The first 9 rows are patterns. Each new row is the sum of 2 different patterns, raised or lowered, with some noise. Before adding, each is slid sideways (what falls off one end comes back at the other) and multiplied by a number that may be negative. Names go in the order of the patterns.
Known rows, each followed by the names of its patterns:
20	-9	28	-19	-16	32	7	22	28	35	-22	-20	10	-8	-19	-3	18	-16	1	-17	8	8	-12	-3	33	-19	8	8	27	-18 | (1)
7	-26	7	-28	15	28	-6	-13	-27	-4	-11	15	2	18	20	35	-19	-12	10	18	29	29	-29	8	18	31	-17	23	11	23 | (2)
24	8	-10	32	5	1	-10	24	15	22	-30	14	-1	1	-14	19	2	-28	-4	10	-32	22	4	-7	13	-20	-20	17	13	3 | (4)
31	-15	26	-28	25	-11	7	20	28	-15	17	-5	13	5	25	-14	-5	-22	-23	-29	-9	7	33	-24	10	-22	-14	-19	2	-29 | (5)
-6	-14	13	16	-32	20	26	-27	21	-13	30	-15	22	-29	16	-5	13	14	35	5	30	-25	0	-9	-5	19	-15	-33	-20	-27 | (6)
-30	-19	-31	30	17	22	-12	26	-11	-13	-16	20	-35	-24	35	-35	17	-22	-21	14	8	-17	17	34	-9	25	-25	-6	11	28 | (3)
21	-21	22	1	20	-6	-28	-32	-29	3	29	22	28	-33	5	-13	30	-4	-11	13	-15	-25	-4	6	2	28	24	-29	22	-21 | (8)
6	13	-30	-4	-27	-2	6	-20	-21	34	7	11	7	-21	-23	-19	7	28	-20	-28	-11	29	-13	15	-6	-6	24	19	-24	6 | (7)
-22	-10	16	21	-20	-3	22	-21	-9	20	10	-18	32	-12	0	-15	-9	-35	-21	16	21	-14	14	-1	-25	10	-8	17	-29	-30 | (0)

New rows, each followed by the names of its patterns:
29	24	7	42	18	59	46	68	7	3	44	32	-16	16	28	4	40	25	41	24	-7	33	66	15	9	39	31	13	42	1 | (1) (7)
-29	-13	-12	-23	-26	-57	-34	-8	-14	-85	-4	-43	-32	-18	-72	-64	2	-30	-37	-29	3	-35	15	-28	-39	-20	5	-53	-25	-65 | (4) (7)
28	32	-5	-16	26	-15	28	-3	-5	-19	18	13	-34	-9	14	0	5	-36	-4	-44	18	22	9	0	-5	0	-20	-18	14	2 | (2) (5)
-58	10	-33	-37	-51	-8	-11	-18	6	-45	-37	-41	-62	-16	-10	0	-35	-44	-29	-55	-5	-21	-16	-22	-19	-66	-23	16	-72	17 | (3) (8)
6	31	25	11	0	6	10	12	3	26	23	-14	15	-26	0	-39	25	20	-34	-18	-16	-39	6	10	-9	20	-7	4	-6	-3 | (2) (4)
11	-38	-28	29	-5	-35	33	-21	-28	-11	-6	-17	18	-24	-9	-7	-3	0	-15	-53	-4	-23	-2	-10	-30	-23	1	1	15	7 | (4) (0)
-80	-61	-25	-67	0	-56	-27	-38	-53	-40	-10	13	-39	-8	-66	-42	-41	-29	-87	-33	-45	-19	-37	-41	-67	12	-48	-59	-74	-5 | (2) (3)
17	-12	30	3	55	-29	6	-3	31	-21	39	-3	31	-31	61	15	-18	34	-21	11	40	-19	2	15	-12	-43	28	-12	46	30 | (5) (3)
6	15	-58	-3	-43	-9	-38	-19	-40	-52	-19	-51	-7	-40	-18	4	-42	-17	-29	17	-46	11	-41	-12	-19	-26	-71	-61	-44	21 | (3) (8)
-9	-29	13	-16	20	6	19	3	27	-50	-16	-24	-4	-1	46	8	11	-47	40	19	16	-15	33	-27	17	3	-13	-14	41	-16 | (5) (7)
35	10	-42	-18	-9	-14	-1	14	17	-9	27	-14	-43	25	17	17	36	-49	-14	28	36	-17	38	13	10	32	-22	3	-38	32 | (2) (4)
20	-31	-46	-5	12	6	-40	-15	1	6	-20	-15	-14	16	-31	24	-35	-4	7	20	31	-9	25	16	16	8	-13	-19	7	2 | (2) (6)
-38	-23	28	15	-26	10	-35	39	2	50	23	49	1	-24	-33	39	-27	-40	52	-21	-1	-28	0	-16	21	-14	33	43	28	47 | (3) (0)
-37	-29	-24	3	-12	-14	-41	-48	7	24	-34	-34	-68	-17	5	-4	-56	14	-28	-56	-49	4	-86	-37	4	-45	-4	-18	-28	-27 | (3) (0)
-23	-6	-43	-36	-13	-9	-15	-12	-5	-46	-48	5	-23	-14	-43	-3	-52	-26	-33	-15	-48	2	-26	-12	-47	4	7	5	-27	0 | (4) (7)
13	73	28	48	8	26	45	55	21	43	34	18	15	29	15	-21	40	46	-5	33	11	1	60	8	-1	19	49	14	41	17 | (2) (4)
10	4	53	36	-33	-17	19	-3	-22	23	-29	5	-12	13	12	49	15	-6	-15	3	-16	-34	26	33	-35	-31	11	-8	2	13 | (7) (0)
-47	-9	-32	-25	-26	9	-92	-4	-31	-14	-37	23	-6	-73	-54	-5	-75	-8	-3	-47	-9	-68	-22	16	4	-17	-20	-41	-21	5 | (4) (0)
3	-52	-27	-15	-32	-14	-20	-59	27	-17	-33	-58	-8	-41	5	20	23	-45	-33	-5	18	-6	-27	-26	-43	-38	-38	-75	-53	6 | (5) (7)
-16	0	-21	-24	-5	0	-2	-42	-34	24	11	-13	-30	-45	30	19	-30	-33	-4	-31	-3	-6	22	-52	-61	34	-16	7	-60	-20 | (3) (7)
25	-43	-14	-13	20	-31	-35	-38	41	-10	13	-16	33	-33	-8	-27	28	-54	-42	43	-34	21	-10	-5	-14	-17	-16	-2	4	-20 | (1) (3)
-9	-44	-35	15	-32	5	-10	-43	-4	-17	24	10	10	-18	-29	-43	-17	-39	-17	7	-16	-44	-44	-25	-18	-12	-29	-28	3	-7 | (2) (0)
24	-2	-24	-6	-13	-26	38	-25	-31	-36	40	-31	17	-34	11	34	-17	-27	-18	-22	-24	-4	13	-32	4	21	-14	-35	41	2 | (1) (7)
-10	45	-20	33	56	38	-9	-16	-3	34	48	40	30	62	48	-2	-1	46	13	33	73	-30	41	23	36	18	47	19	55	53 | (2) (3)
56	17	-29	-28	0	45	-11	41	-7	-3	13	14	-3	45	13	18	16	18	5	21	-28	43	-21	30	13	2	-1	2	60	66 | (8) (0)
-39	27	-8	7	4	28	-16	41	24	-13	51	-10	16	38	57	-38	-28	-15	28	6	24	7	19	-4	-19	-1	29	-34	-17	62 | (1) (3)
0	-13	-2	-10	-47	15	-8	28	-12	-8	-18	-18	-17	31	-30	10	25	-8	-15	38	-20	-8	5	7	-23	-9	-18	-51	-45	21 | (5) (0)
6	12	6	-42	-62	-53	-36	28	-39	-37	-52	6	-23	-18	-14	-8	4	-9	-44	-37	-34	11	-64	-9	-60	-6	-32	-39	-54	14 | (8) (7)
-36	-37	-60	-51	10	-40	6	-48	-53	-38	0	5	-3	3	-14	-19	-45	-70	-35	-14	4	-23	-24	-50	-28	-22	-19	-61	-29	-27 | (2) (5)
4	-5	20	-3	-20	-27	-22	-24	-14	-24	-8	-9	-40	-65	-33	-57	-14	-5	-4	-16	-37	-11	-13	26	-1	-21	-16	-59	-21	-30 | (5) (8)
10	-12	-36	58	-1	-4	10	11	0	18	-28	4	42	21	4	5	-43	0	-21	25	-23	38	-13	31	-13	-22	1	35	-15	3 | (3) (8)
16	-33	-11	-6	19	13	9	-6	-33	51	-21	29	10	-13	16	29	-32	-16	14	-5	-6	4	-28	-21	29	-4	4	12	-2	-5 | (3) (7)
15	18	-14	76	38	31	21	81	23	38	4	0	-13	34	13	21	37	26	13	64	37	-13	85	-7	52	51	31	2	57	1 | (1) (3)
6	-53	-2	-27	-37	1	-69	-25	4	-3	-66	-51	-87	-24	14	-33	-23	-27	-22	-64	-47	-33	-58	-28	30	-36	-20	-80	-72	-44 | (3) (8)
-21	56	-15	1	15	15	36	24	48	3	-11	12	-4	-31	-13	42	-23	21	-26	29	-2	-5	-10	41	8	36	32	28	-30	7 | (1) (8)
36	31	35	53	66	59	48	27	3	57	-5	-13	22	28	51	-8	28	-18	30	40	26	-1	-11	12	3	-7	32	24	62	28 | (2) (6)
-25	-47	-48	-20	-25	-27	-4	-41	7	-31	-35	-39	-30	-20	9	-21	-2	-36	-40	-9	11	-28	-53	-31	-53	-42	-30	-42	-19	-26 | (5) (7)
-9	7	-5	-9	18	33	-3	8	-35	15	6	14	17	19	-5	-2	-10	-40	11	37	33	7	-26	-11	-11	35	-12	-19	42	-4 | (8) (7)
44	54	34	42	-9	23	46	59	22	30	-18	76	32	67	6	71	22	35	11	30	-23	-12	65	19	62	31	-13	48	29	37 | (3) (8)
10	26	28	29	53	25	55	51	-10	39	51	41	70	55	58	14	-5	75	38	21	30	24	29	11	50	-4	39	37	30	17 | (6) (7)
-59	-25	-66	16	-51	-16	-48	-41	-76	-21	-48	16	-6	6	-12	-48	-34	27	-13	18	-8	4	-38	-16	-17	-33	-68	23	-64	-2 | (5) (6)
24	-49	-39	-49	30	-5	11	-19	-44	-22	13	-40	-39	1	-3	-67	-37	-29	-54	-7	-39	-27	17	16	6	-31	-61	-30	-53	-16 | (7) (0)
-10	7	-15	40	53	5	-15	-15	-21	50	9	20	8	21	19	34	-16	36	42	41	39	27	-23	44	34	62	42	62	18	46 | (2) (6)
15	-14	23	28	-42	15	31	25	-24	12	-18	-5	27	-46	17	-46	26	3	-12	-31	-22	15	13	31	-6	-14	-6	2	7	-17 | (2) (8)
-2	-26	-7	28	27	20	-29	24	-28	0	7	9	-36	-38	20	-33	22	-17	-2	23	28	-27	2	29	6	36	2	-27	12	32 | (2) (3)
-21	1	18	-5	9	-28	33	-2	11	-5	12	2	-32	-33	-22	-27	29	-12	-5	33	-9	23	38	7	11	-5	20	10	-25	11 | (6) (7)
-63	-19	-55	-2	-42	-55	-32	1	17	-8	5	-26	-66	-37	18	-20	-48	12	-60	-14	-71	-30	-79	22	-30	-30	-55	-67	-88	-4 | (2) (6)
-4	33	31	11	-11	-9	17	-6	22	7	-29	11	1	13	8	25	18	25	-10	-39	-9	-20	32	10	-25	-19	-3	-12	0	9 | (2) (7)
60	30	44	6	14	25	-2	64	38	55	42	71	-25	18	4	38	-17	27	29	-10	-5	20	12	31	-1	14	23	17	32	44 | (1) (5)
-29	-51	-46	16	-9	-10	-47	-2	-9	-22	-18	-12	4	30	24	-31	-28	-22	-25	-7	-18	-20	-35	-5	-19	-37	24	13	-2	-11 | (8) (7)
8	2	47	44	-31	62	-39	37	1	14	-27	28	-19	-46	-13	-8	13	13	-20	-29	10	32	37	-8	6	7	21	-29	-14	34 | (5) (3)
17	25	-2	-18	29	1	2	-30	16	0	16	3	-7	16	-41	9	-9	-13	18	17	-12	-10	-40	-39	16	31	16	39	-17	-6 | (4) (8)
53	-39	21	-19	-8	-6	9	-21	50	6	21	-3	7	-5	17	42	66	2	-21	-28	62	-9	47	20	26	37	58	-40	33	-5 | (5) (7)
-4	-32	-13	-48	-30	-41	-32	-18	-40	-20	-41	-11	-32	-44	-52	-42	-27	-25	-15	-29	-36	-68	-46	-20	-45	-35	-56	-52	-1	-55 | (5) (8)
72	-6	62	41	32	12	12	-18	-29	35	31	64	56	-12	4	35	67	47	-10	22	-7	11	-1	38	39	63	33	26	65	-22 | (3) (8)
-52	-55	-46	-26	-49	-47	-56	-36	-71	-49	-59	6	-36	-53	-18	-1	-67	-19	-15	-9	-51	13	-73	-23	-29	-36	-3	11	-43	-22 | (4) (6)
-40	-38	-67	-28	-18	11	-55	-18	-61	-44	24	-4	-54	-37	-11	-31	-30	-25	-41	0	-47	-15	-62	-58	-11	18	-17	-8	-31	-48 | (2) (5)
-5	-3	-59	41	13	15	-17	-38	-40	22	-15	6	28	15	-30	56	20	-32	14	4	28	36	-44	1	9	-19	-46	20	-26	-12 | (4) (3)
-13	29	-9	-1	-42	-40	-19	5	-30	27	15	-7	-14	-3	-78	20	-25	20	8	39	5	-3	-66	12	-53	15	-15	-13	-14	-51 | (5) (0)
-82	-16	-40	-42	-33	-14	-38	-7	-55	-73	-46	-48	-27	11	-8	-19	-34	-25	-43	-18	-18	-32	-4	-71	-44	-36	-27	-44	5	-11 | (4) (8)
-3	2	66	15	58	-6	44	-7	4	55	17	-21	48	-8	34	-8	45	-17	32	-19	-1	-22	-7	-11	32	-31	44	-5	8	1 | (5) (6)
-24	-77	-37	-12	-23	-47	-54	7	-27	-41	-14	-48	-22	-39	-51	-60	-36	-69	5	3	-47	-51	-82	-42	-39	-1	-45	-30	-43	-10 | (1) (7)
-42	-7	30	7	19	-25	-25	-21	-45	19	14	-11	-28	0	22	-35	22	7	18	-31	-23	-7	-23	35	-6	37	-44	-6	-19	-16 | (1) (8)
-35	-14	-65	-11	-48	18	-14	11	-29	-8	-39	4	-82	-8	-61	-23	-17	-30	-40	-23	-67	-7	-16	-24	-76	-5	-35	-3	-2	-21 | (5) (7)
46	18	47	7	67	28	22	34	42	31	-5	73	8	60	48	69	14	33	39	42	-14	22	36	5	41	-6	5	15	-9	15 | (1) (6)
-26	-17	-38	-4	-63	-26	-5	-31	-14	-49	-24	-23	20	-10	9	-1	-20	-57	-51	-23	-1	5	6	9	-37	27	-11	20	-13	17 | (5) (6)
-58	-19	-44	-18	-54	-14	-74	-17	-36	-51	-19	-10	-37	-38	-48	-39	-4	-22	-44	-39	-42	-64	-58	-22	-25	-12	-29	-40	-54	-41 | (4) (5)
66	-23	33	-3	8	16	23	22	34	35	30	23	-6	16	16	54	4	-11	-17	39	15	28	12	14	3	6	10	16	-22	-17 | (4) (3)
33	43	36	-12	-12	59	-6	44	23	36	12	11	26	51	64	59	40	7	13	7	-17	69	26	22	-10	41	12	24	36	58 | (8) (0)
-32	-63	-20	-50	-3	-14	-50	-26	-20	-32	17	-28	-29	-61	-25	-18	-51	-64	-9	-24	-20	-30	-23	-67	2	-31	-2	-32	-30	-66 | (2) (6)
-5	-24	30	32	0	-13	52	6	-28	50	2	7	51	-17	0	7	-15	-51	-7	2	45	-3	12	-15	6	30	23	-3	-32	-36 | (3) (0)
-16	-34	-15	31	-8	-3	18	-59	-12	-49	2	1	10	-46	9	30	-25	24	-7	-9	-4	12	-54	-43	-7	-2	22	-9	0	-7 | (3) (8)
12	-40	-21	-65	3	-37	-8	-22	1	-36	13	-32	-3	-9	0	1	-37	-70	-14	-49	-8	-18	6	-10	-18	-32	10	-60	19	-50 | (5) (6)
19	9	14	-21	-18	-7	9	-3	20	20	9	-34	12	12	40	-27	18	-4	23	-1	-16	14	27	-6	28	-19	28	18	17	23 | (4) (7)
-2	-12	46	-24	-2	4	14	-27	-6	-18	-56	-50	28	2	-10	-1	-8	-50	21	-4	36	-6	-3	-14	-17	-22	40	-29	19	32 | (5) (0)
17	41	3	-12	42	25	-17	4	30	-17	9	10	-7	18	3	22	20	-13	3	49	26	0	34	21	23	-2	27	44	13	62 | (1) (4)
8	41	35	79	-17	35	-2	8	22	17	-28	42	-8	47	-12	61	26	9	59	73	-8	57	12	60	20	64	-9	30	0	12 | (5) (6)
